The rows are grouped in 2 ways, from coarse to fine. Each group lies inside one group of the grouping before and may be the whole of it. The rows also spread widely along 3 directions, which tell nothing about the answers.
Some rows, each with its group in each grouping after it:
25,-1,15,3,-14,1,-3,21,14,3,-19,-11,-2,14,-13,9,17,-1,2,8,-4 : Z235 torib
28,6,12,7,-7,-9,5,6,5,-7,-19,-33,-2,10,-3,-2,6,-1,-1,4,24 : Z674 zela
19,-2,9,1,-8,2,-6,9,1,-7,-11,-14,-9,18,-17,10,10,4,9,17,2 : Z235 Mesi
37,7,-12,25,-3,-14,-13,1,-10,-20,5,-16,-15,25,-14,15,16,-1,-5,-2,24 : Z878 lim
30,5,9,-8,-18,5,24,18,4,-10,-38,-26,-2,5,-6,0,12,-14,-3,-15,-7 : Z235 Zit
24,4,10,1,-6,0,-2,19,-6,-9,-29,-17,-10,10,-14,-2,12,-1,-1,5,3 : Z235 pido
26,3,-5,3,8,-12,-10,0,0,-13,-9,-33,-14,2,-18,2,19,7,4,32,4 : Z674 nit
4,2,11,13,2,-1,19,22,16,-20,-33,-34,2,-10,-9,-19,17,-23,6,0,-13 : Z42 nad
28,0,-23,1,12,-15,-28,-22,-33,-44,1,-28,-14,26,-7,17,22,6,18,18,19 : Z878 kava
34,0,-14,18,13,-7,-27,5,-4,-6,-1,-7,-17,18,-25,8,19,1,10,23,20 : Z878 Mib
13,-1,0,20,15,-8,1,5,7,-10,2,-17,-11,20,-26,-4,24,6,5,25,9 : Z42 zev
28,3,-1,17,-13,8,9,8,0,-20,-33,-24,-11,8,3,3,13,-16,1,-23,25 : Z878 Mib
30,8,14,32,-14,-7,-13,34,38,27,-8,0,-6,-11,-36,-7,29,-31,-9,6,5 : Z878 lim
33,4,6,14,-4,-16,-7,0,-6,-12,-5,-25,-8,23,-5,8,3,6,1,10,27 : Z674 zela
20,-11,-17,-8,11,-10,-21,-12,-27,-31,6,-16,-18,32,-18,17,21,32,25,33,-9 : Z235 torib
17,4,13,3,-17,6,14,13,-2,-18,-27,-24,-4,16,3,6,4,-6,1,-7,3 : Z235 Mesi
21,6,2,26,4,-13,-1,7,-1,-16,8,-13,-8,32,-16,7,16,4,-2,1,28 : Z42 zev

New rows, each followed by its group in each grouping:
17,12,8,14,-12,3,30,5,-2,-37,-25,-39,-5,26,14,3,6,-13,-14,-35,24 : Z42 zev
37,4,0,23,-4,-6,-6,6,-17,-21,-17,-15,-15,33,5,24,5,-4,-6,-19,40 : Z878 Mib
28,-1,12,11,-10,-3,-13,13,-1,7,3,0,-8,28,-23,17,11,12,2,23,8 : Z235 Mesi
21,-4,-1,-8,-13,-3,-6,0,-21,-29,-16,-23,-11,24,-2,15,14,14,7,4,1 : Z235 torib
23,-6,-3,-3,-9,-8,-7,-3,-24,-32,-11,-19,-9,37,0,29,9,23,7,-1,8 : Z235 torib
27,11,5,22,-22,-1,7,32,30,7,-22,-15,-8,-10,-17,-5,21,-34,-11,-13,8 : Z878 lim
27,9,-11,18,-6,-12,-14,7,0,-10,-3,-12,-10,10,-19,5,25,-10,3,7,15 : Z878 lim
24,-3,-1,3,1,-4,-18,9,-7,-7,-4,-9,-11,26,-20,15,20,15,11,25,-6 : Z235 torib
23,9,-1,25,16,-15,-8,6,-6,-13,21,-11,-14,42,-22,9,18,14,-3,16,25 : Z42 zev
12,-8,-9,-19,-5,2,-2,-2,-11,-29,-25,-27,-9,11,-10,4,17,15,16,18,-20 : Z235 torib
25,2,12,5,-11,1,3,13,5,0,-17,-12,-2,11,-13,11,11,-5,-2,12,-1 : Z235 Mesi
30,3,5,3,-7,-4,-3,19,-7,-11,-28,-16,-12,14,-18,4,12,1,3,4,4 : Z235 pido
25,2,-9,16,0,-1,-4,15,7,-6,-23,-16,-11,2,-14,-2,15,-13,2,2,13 : Z878 Mib
23,10,4,7,-21,10,22,19,9,-22,-50,-33,-5,-4,13,-3,7,-29,-13,-42,24 : Z878 Mib
28,2,0,-2,1,-9,-11,10,-14,-11,-15,-14,-17,22,-18,6,13,14,10,20,4 : Z235 pido
24,1,-8,18,2,-6,-18,17,19,6,-3,-13,-14,0,-36,-6,32,-14,10,22,0 : Z878 lim
19,-7,8,-1,0,1,-14,14,4,-1,-9,-8,-6,17,-20,7,17,10,5,20,-6 : Z235 torib
37,7,18,20,-20,-5,-10,1,-27,-21,4,-5,-10,55,7,42,1,12,-13,-12,42 : Z235 Mesi
36,12,10,17,-8,-14,0,-1,-5,-23,-9,-29,-14,21,0,19,4,1,-13,-2,28 : Z674 nit
23,5,19,30,-2,-9,5,26,13,-11,-5,-12,-2,10,-10,-1,16,-10,0,-5,6 : Z42 nad
22,0,15,-2,-14,2,-1,18,10,-5,-25,-14,-4,12,-11,9,14,-2,2,-3,-6 : Z235 torib
30,10,26,11,-18,-1,5,33,9,7,-34,-9,-7,14,-11,4,12,-9,-8,-12,7 : Z235 pido
22,-9,-16,-5,8,-7,-27,-9,-23,-21,4,-12,-13,34,-24,19,22,29,21,35,-8 : Z235 torib
8,12,14,14,-12,6,42,20,19,-23,-37,-40,4,-1,4,-18,12,-29,-12,-34,7 : Z42 zev
37,4,6,9,2,-10,-22,12,-15,-7,-1,1,-19,32,-20,24,13,17,5,15,18 : Z235 pido
31,7,12,13,-11,-15,-3,0,-8,-12,-10,-30,-6,25,0,9,2,6,1,1,35 : Z674 zela
19,-1,-4,14,14,-9,-7,8,-11,-31,0,-25,-5,19,-16,1,20,5,14,14,1 : Z42 nad
38,9,15,20,-13,-6,-15,12,-1,-16,-12,-14,-7,19,-3,14,16,-19,-10,-15,32 : Z878 kava
30,-5,4,14,12,-8,-38,15,20,21,2,-5,-12,-4,-45,-5,35,-9,9,46,-9 : Z878 kava
18,2,2,-2,-17,6,6,12,10,-28,-44,-42,0,-14,2,-13,15,-31,-2,-13,2 : Z878 kava
32,-2,1,-6,-2,-2,-5,12,8,8,-14,-14,-11,5,-37,7,25,0,15,29,-21 : Z235 Zit
17,-1,10,-7,-18,6,15,15,5,-18,-37,-27,0,5,-1,4,8,-7,2,-10,-8 : Z235 torib
24,-9,1,-1,-5,-5,-10,4,-11,-19,-6,-10,-7,32,-16,20,12,18,7,9,3 : Z235 torib
31,6,20,8,-9,-4,-8,31,13,18,-19,-5,-9,8,-34,4,19,-5,-2,11,-3 : Z235 pido
26,-2,3,9,-7,-6,-12,3,-14,-6,0,-8,-10,34,-12,20,8,15,7,20,13 : Z235 Mesi
14,3,13,16,0,1,16,19,26,-5,-12,-19,-7,4,-22,-13,19,-16,-4,-1,6 : Z42 zev
38,2,16,29,-10,-8,-22,20,7,8,3,-5,-7,14,-16,15,26,-13,-9,4,28 : Z878 kava
27,9,24,12,-21,-3,14,16,10,-2,-30,-32,2,9,6,-3,-3,-9,-13,-25,35 : Z674 zela
14,4,-5,17,7,-8,4,0,1,-26,0,-25,-7,28,-13,-1,16,2,1,4,14 : Z42 zev
24,-7,4,-1,4,-2,2,21,19,16,-24,-11,-6,-2,-36,-2,22,-8,13,27,-26 : Z235 Zit
24,-2,-2,-15,-14,4,26,3,-10,-30,-41,-35,-10,8,0,2,11,-12,3,-9,-7 : Z235 Zit
